The rows are grouped in 3 ways, from coarse to fine. Each group lies inside one group of the grouping before and may be the whole of it. The rows also spread widely along 6 directions, which tell nothing about the answers.
Known rows, each followed by its group in each grouping:
[150,86,193,102,351,61,89,285,-61,95,119,-296,334,202,110,136,-143,6,104,153,-207,12,307,-106,250,214]	saku leti savu
[152,86,21,98,248,110,75,112,-37,-7,-126,-134,248,50,16,279,-64,149,99,127,65,-112,256,-144,218,205]	saku kuzus viz
[168,68,145,20,200,85,22,173,-17,-33,30,-241,236,13,113,131,-183,146,93,-11,-81,-120,230,-185,133,45]	dem nuz dov
[74,49,133,-38,119,66,59,313,-128,55,75,-144,101,137,-71,91,-92,54,191,-9,15,5,54,-98,34,-32]	Zoz Dud Bamib
[22,130,237,-97,195,30,43,96,-105,18,169,7,82,-47,26,274,-212,-71,268,-40,-94,-290,114,-99,196,24]	saku bef modo
[56,214,259,-37,191,38,-10,133,-35,-72,127,-129,-24,-79,56,93,-194,100,196,-75,-12,-81,72,-184,33,35]	dem mimat pap
[84,146,199,-282,123,-82,133,72,-178,37,402,4,-4,-80,105,162,-225,-211,347,-74,-51,-101,-82,68,68,-2]	dem mimat difab
[-102,232,484,65,223,176,-151,179,-32,-44,93,-115,38,-17,-12,176,-228,214,106,-35,-243,-292,195,-418,159,-30]	saku leti taruk
[141,-7,17,-117,166,17,45,217,100,-4,39,-139,148,109,20,-23,16,109,267,-46,196,28,151,-92,90,290]	dem nuz mam
[-24,274,217,31,293,147,-112,268,83,-6,166,-278,-105,56,-46,37,-65,283,293,79,86,129,-9,-272,-73,139]	Zoz disir sukov
[-169,410,441,48,209,198,-227,127,-13,-98,70,-5,-252,-193,-129,273,-126,313,253,-51,-39,-264,-51,-444,-18,-13]	saku leti poviz
[58,326,147,76,287,58,-72,366,-10,29,148,-322,-227,24,-162,35,49,281,347,153,224,250,-127,-140,-201,85]	Zoz Dud mufu
[122,141,96,-10,105,63,69,35,-218,-88,-106,-63,84,-197,53,398,-293,40,41,-47,35,-295,91,-90,33,-224]	dem mimat val
[12,268,366,-63,288,32,-16,210,86,-8,402,-230,-102,12,81,-131,-156,64,349,-35,-32,110,62,-175,21,209]	dem mimat val
[304,154,-23,-1,158,-97,53,285,-200,68,-43,-270,3,-33,-121,53,-115,65,93,111,169,85,11,8,-79,-30]	dem nuz mam
[91,119,128,97,182,90,-23,204,-83,7,-186,-97,128,28,-109,259,-85,164,59,48,36,-196,134,-221,101,50]	saku leti savu
[172,-149,55,-93,267,12,239,182,44,38,217,-232,451,248,262,14,-150,-158,166,0,-81,47,355,51,299,310]	dem mimat val
[5,66,221,-5,210,158,34,262,-64,2,129,-192,207,128,70,177,-155,96,181,-33,-117,-55,185,-190,136,-14]	Zoz Dud Bamib
[-47,333,275,-35,164,123,-177,104,107,-125,99,-86,-228,-216,-61,120,-62,369,338,-98,152,-144,-79,-349,-115,68]	dem nuz dov
[-5,315,321,40,278,91,-74,108,-22,-8,218,-107,-77,-69,-8,140,-120,178,290,63,-54,-67,86,-258,111,169]	saku kuzus viz
[-6,282,297,-49,333,94,51,172,-219,46,433,-208,122,-56,217,391,-270,-6,332,84,-246,-21,40,-56,85,-106]	Zoz Dud Bamib
[65,201,254,9,212,124,-55,121,-36,-95,38,-205,127,-117,101,211,-241,213,108,-41,-102,-194,210,-279,94,-75]	dem nuz mam

New rows, each followed by its group in each grouping:
[15,41,209,-153,211,63,95,28,-82,9,220,47,231,0,136,364,-228,-136,303,-54,-159,-340,173,-59,278,69]	saku bef modo
[-17,131,217,76,221,211,-37,204,-63,-58,-14,-162,167,14,63,323,-168,216,133,-19,-61,-151,174,-262,91,-111]	Zoz Dud Bamib
[180,221,186,24,160,-50,4,251,-133,2,68,-230,-94,-43,-68,-13,-193,55,119,4,51,44,23,-117,-54,-13]	dem mimat pap
[92,191,176,20,261,88,26,103,22,-83,48,-169,75,-66,105,175,-161,133,151,-17,17,-96,114,-191,53,53]	dem mimat difab
[90,292,186,-67,258,7,30,115,-25,-15,220,-155,-99,-127,52,142,-126,72,290,16,75,19,-56,-94,-35,74]	dem mimat difab
[67,163,92,93,214,108,-30,183,-64,-12,-189,-117,37,5,-144,271,-36,199,84,71,95,-140,60,-226,59,83]	saku leti poviz
[75,146,279,-14,85,60,-7,170,-135,-62,3,-120,-19,-89,-28,67,-278,62,48,-119,-33,-181,107,-219,18,-159]	dem mimat val
[132,83,208,-61,132,-3,76,219,-99,-9,135,-177,63,44,15,-24,-222,-41,124,-68,-33,-30,134,-92,69,8]	dem mimat val
[86,230,195,58,246,72,-18,131,-36,-94,-14,-197,9,-119,70,182,-203,165,113,-12,13,-86,119,-195,28,-2]	dem mimat pap
[46,155,283,-37,88,25,-50,255,-41,24,47,-27,-120,8,-208,-4,-129,41,211,-79,40,-200,27,-207,61,15]	saku bef modo
[109,141,125,23,244,66,75,284,-184,45,137,-277,135,74,17,226,-131,75,182,132,-32,62,77,-42,3,-84]	Zoz Dud mufu
[20,179,200,108,249,175,-48,309,14,-24,19,-256,62,85,-29,127,-73,262,180,18,19,27,116,-261,9,7]	Zoz Dud Bamib
[24,253,224,-29,228,79,1,81,-18,-75,140,-133,-48,-149,83,190,-191,125,237,-36,51,-89,34,-159,-3,32]	dem mimat val
[202,107,-151,-59,143,10,51,91,-52,-16,-148,-115,52,-117,-56,297,-15,189,222,55,322,-93,-45,-29,-59,80]	dem nuz dov
[76,192,150,-11,261,61,57,112,-12,-37,123,-196,61,-66,111,147,-155,79,216,20,55,-5,108,-101,44,109]	dem mimat val
[175,243,97,90,304,64,-23,172,3,-30,56,-312,45,-87,59,171,-124,257,184,88,80,12,77,-166,-11,95]	dem nuz dov
[159,160,98,-94,150,-47,73,152,-123,7,103,-128,-62,-64,-22,87,-131,-9,227,-14,139,10,-25,-18,-14,68]	dem mimat pap
[-66,134,245,-117,113,109,-44,74,125,-133,63,23,-35,-63,27,100,-87,163,286,-188,113,-177,68,-261,56,155]	dem mimat pap
[263,-80,43,59,131,-36,131,335,-231,125,-115,-196,335,224,-85,120,-144,-100,-50,90,-102,-91,248,-24,201,23]	saku leti savu
[19,139,143,-22,229,119,31,228,-106,-13,122,-177,70,27,16,263,-88,145,253,55,18,-21,32,-115,3,-47]	Zoz Dud mufu
[144,188,222,-135,182,-53,19,223,-104,47,304,-191,-19,-34,33,-4,-166,2,303,-1,-19,37,39,-60,26,57]	dem nuz mam
[49,205,138,-182,194,-45,76,47,-153,62,245,59,-36,-122,-9,347,-163,-127,404,34,19,-244,-56,37,108,41]	saku bef modo
[135,110,108,130,276,134,57,316,-119,24,3,-317,228,127,38,195,-155,151,84,88,-64,37,198,-146,81,-45]	Zoz Dud Bamib
[206,367,100,41,202,-77,0,209,-222,106,99,-145,-246,-110,-236,93,-59,95,250,186,184,96,-131,-46,-71,82]	saku kuzus viz
[195,238,-25,38,187,31,-15,121,-94,-44,-113,-189,-32,-186,-63,281,-89,262,172,63,234,-92,-48,-107,-101,-26]	dem nuz dov
[69,153,185,-82,193,50,37,134,73,-45,133,-112,11,4,41,54,-80,91,251,-66,92,-31,36,-157,17,162]	dem mimat difab
[167,21,144,-91,159,-35,129,236,-59,37,160,-185,135,99,50,-40,-176,-86,162,-30,4,29,165,-27,101,112]	dem mimat val
[72,111,30,114,242,143,-6,90,55,-84,-251,-66,136,-43,-53,356,-74,211,128,19,156,-293,178,-213,144,100]	saku bef modo
[47,438,259,84,385,82,-41,88,6,-79,197,-261,-169,-245,110,216,-181,240,269,79,55,23,4,-190,-64,45]	dem mimat val
[-25,189,9,-118,277,128,3,101,40,-12,153,-115,27,-5,58,325,-19,156,396,107,196,16,-49,-82,-23,178]	Zoz disir sukov
[124,168,151,-139,119,-4,97,50,-203,-33,110,-18,56,-154,68,316,-259,-74,161,-53,-18,-207,-17,-28,27,-131]	dem mimat difab
[0,191,273,-64,172,53,-17,114,-77,-22,116,25,-32,-70,-57,238,-179,13,281,-45,-38,-291,49,-164,116,-3]	saku bef modo
[88,239,392,21,237,32,10,220,-127,-14,265,-285,42,-36,115,4,-331,8,110,-23,-220,-36,180,-171,85,-78]	dem mimat val
[59,306,311,44,348,40,-17,167,15,-47,253,-283,-32,-71,148,81,-183,133,243,19,-79,52,101,-180,40,136]	dem mimat pap
[122,178,33,50,292,93,-34,177,175,-56,-3,-270,49,-22,21,83,15,327,262,55,223,62,73,-204,-9,279]	dem nuz dov
[127,178,157,20,168,-2,27,184,-241,64,-7,-74,69,-34,-95,328,-175,31,105,88,-38,-179,39,-91,58,-63]	saku leti savu
